The rows of a group lie close to one hidden flat surface of 5 dimensions, which passes through zero. Surfaces can cross.
In the rows, 128 means zero.
Known rows, each followed by its group:
[145 137 190 126 147 136  82 148 120 167 172 116  81] -> (1)
[ 95 160  91 114 178 123 107 116 143 105  95 110 128] -> (3)
[103 114 148 118 184 111 122 145 189 119 100 120  91] -> (6)
[ 98 111  62  83 119  86 101 114 150  93 138 130 120] -> (4)
[135 164 145 153 117 170 113 130  83 157 147 133 150] -> (6)
[101  96 149 173 125 200 128 129 189 114 125 148 115] -> (2)
[ 90  97  81 167 116 128 145 140 144 190 131 187 215] -> (6)
[ 75 104  92 141 152 115  76  86 175 102 137 113 125] -> (0)
[134 143 112 127 146 116 140 123 114 154 117 135 155] -> (0)
[136  91 161 118  69 120 129 144 131  87 161 119  90] -> (3)
[164 129 177 142 116 161 133 135 112 154 150 133 113] -> (3)
[150 140  55  71 100 157 179 174 141 152 116 205 141] -> (1)
[150 154 155 128 140 143  99  99 104 114 141  90  96] -> (4)
[139 163  93 113  99 133 117  93  76  95 137 108 137] -> (5)
[123  75  92 119  85 125 143 119 168 117 145 161 130] -> (3)
[129  70 110 136  54 114 153 116 134 106 150 145 143] -> (5)
[144 136  63 102 183 106 150 101 148 169  93 156 161] -> (0)
[139 174 140 132 121 138 117 129  70 119 130 103 137] -> (5)
[162 200  69  82 184 137 113  96  93 160 114 133 135] -> (5)
[139 132 177 161 140 173 123 117 138 121 125 113 109] -> (4)
[120 138 108 131 149 104 151 135 119 148  98 131 166] -> (6)
[109  87  48 116 123 125 123  71 183  95 124 149 137] -> (6)
[117  95 120 137  99 130 124 101 147  91 139 124 123] -> (0)
[ 85 156  92  95 158 117 129 189 146 135 100 150 135] -> (4)
[127 158 138 125 142 131 136 164 108 150 116 133 140] -> (4)
[168  90  86 114 134  85 144  65 134 164 137 145 151] -> (2)
[116 160 116 115 180 136  97 113 141 112 111 105 106] -> (5)
[ 89  65 126 161  53 139 163 166 159 116 142 168 160] -> (2)
[128 134 132 110 148 142 103 108 149  97 129 106  82] -> (2)
[145 130  46  96 125 138 142 116 139 163 131 184 157] -> (1)
[189 148 126 106 132 153 152 123 106 184 140 162 128] -> (5)
[131 106 148 153  67 173 110 138 121 148 186 155 126] -> (6)
[120 105 105 115 135 138 117 100 175  99 129 132  99] -> (3)
[173 106 126 126 123 122 153  95 125 150 134 142 137] -> (4)
[135 131 145 146 152 116  83  96 112 161 159 110 129] -> (1)
[171 150 106 109 167  87 130  89  89 175 122 121 154] -> (2)
[131 132 188 159 144 110  91 124  99 156 159  94 122] -> (1)
[ 98  65 110 130 116 112 135 136 192 130 138 159 128] -> (6)
[119 160 159 120 130 164 157 169 132  63  79 105  90] -> (1)
[145 161 156  96 176 166 107 138 154 117 114 116  54] -> (0)
[174 134 119 100 166 137 135  98 147 144 117 136 100] -> (4)
[173 100 196 166 187  97 122  78 133 186 130 101 125] -> (3)
[148 141 107  93 164 115 154 159 139 178 109 163 130] -> (0)
[160 166 151 110 164 130 102 107 101 129 130  94  93] -> (2)
[142 124  69  99 150 104 151 128 140 183 119 175 162] -> (5)
[122 143 101 137 127 127 154 113 115 104  94 124 161] -> (1)
[139 125 120 104 130 110 156 170 128 172 126 162 139] -> (0)
[138 141 112 139 154 115 143 122 111 174 113 142 171] -> (2)
[110  89 106 132 109  40 154 128 117 137 119 126 185] -> (3)

New rows. What belongs after each?
[150 127 107  96 141 121 158 146 145 152 113 156 124] -> (0)
[130 108  99 106 125 104 151 145 145 153 126 162 148] -> (0)
[ 99 168 105 122 134  97 138 176  87 150 106 134 176] -> (2)
[121 159 134 122 183  86 154 152 113 145  75 114 152] -> (6)
[157 155 138 110 161 168 122 100 146  94 109 109  73] -> (0)
[107 198 164 125 166 162  96 163 110 106 112  92  92] -> (2)
[111 138 164 166 120 174 136 161 130 132 125 132 135] -> (2)
[137 129 127  88 156  71 149 126 135  90  88  97 103] -> (6)
[109 135 108 117 189 131 114 103 175 104  94 115 102] -> (6)
[ 82 153 168 151 178 119 106 163 135 129 103 100 126] -> (5)
[124 151  78 130 143 139 142  92 121 104  92 125 160] -> (1)
[154  77 167 135 121 121 124  99 159 125 151 119  87] -> (3)
[145 168 150 145 158 132  99 112  79 170 143 109 141] -> (1)
[128 159 109 142 144 134 133 103 101 123 101 113 161] -> (1)
[166 101 132 120  99 147 147 118 140 141 148 150 112] -> (5)
[131 103  83  93 145 120 122  94 180 108 124 140 101] -> (4)
[132 130 166 113 143 148 103 148 151 118 144 119  66] -> (1)
[167 155 193 141 150 191 108 122 121 141 145 112  75] -> (3)
[116 160 108 128 174 121 132 118 123 133  89 122 152] -> (6)
[153 156  71 110 106 110 145  84  73 106 117 118 165] -> (6)
[121 196 150 133 140 130 125 168  63 139 114 108 150] -> (3)
[129 143 129 134 131 132 137 126 114 122 114 117 139] -> (1)
[ 97  64 105 126 125 110 115  89 202  67 124 116  98] -> (1)
[111  92  75 127 117 125 129 102 163 123 132 151 146] -> (6)
[130 138 154 168 125 152 148 150 108 169 122 144 165] -> (2)
[133 193  77 111 194 156 102  56 121  87  84  90 117] -> (6)
[144 182 179 140 171 170 135 162 107 156 104 122 116] -> (4)
[136 176 115  89 154 111 101 128  98 125 129 106 107] -> (4)
[143 105 120 116  91  91 141 128 110 131 145 134 141] -> (2)
[136 164 104 145 173 123 124  80 101 147 102 110 168] -> (0)
[146 150 136 124 117 156 113 109 104 111 142 115 110] -> (6)
[123 111 116 133 131  96 136 118 130 141 120 128 152] -> (3)
[148  88  99 131  60 169 161 140 143 155 160 194 148] -> (3)
[136 108 166 154  67 162 120 157 109 159 185 152 130] -> (6)
[ 90 179  82 111 157 135 115 140 124 103  95 122 140] -> (3)
[120 159 157 124 160 169 117 127 151  67  95  93  74] -> (1)
[112 122 166 157 148 115  99  98 130  97 126  80 112] -> (1)
[171 211 156 130 124 170 110 111  42 118 135  89 119] -> (6)
[114  70 149 157  68 135 135 167 145 164 178 172 144] -> (6)
[149 120 130  88 165 157  65 118 174 168 184 150  53] -> (1)
[138 116 112 143 110 135 138  80 123  95 119 115 141] -> (0)
[ 79  78 148 150 143 101 134 157 191 128 116 137 127] -> (5)
[130 136 162 161 102 196  99 140 117 154 177 142 118] -> (6)
[116 144 164 117 197 109 124 150 160 117  87 102  92] -> (6)
[136 155 137 118 122 199 112 138 136 108 138 131  84] -> (3)
[156 172 158 106 206 184  98 105 158 116 106 103  58] -> (4)
[164 124 165 133 141 140 159 164 126 198 133 159 133] -> (5)
[102 135  96 158 154 181 100 104 157 147 130 147 146] -> (6)
[146 179 109 120 129 149 154 151  82 162 114 149 162] -> (1)
[115 100  58 105 132  97 140  84 162 100 104 138 143] -> (6)
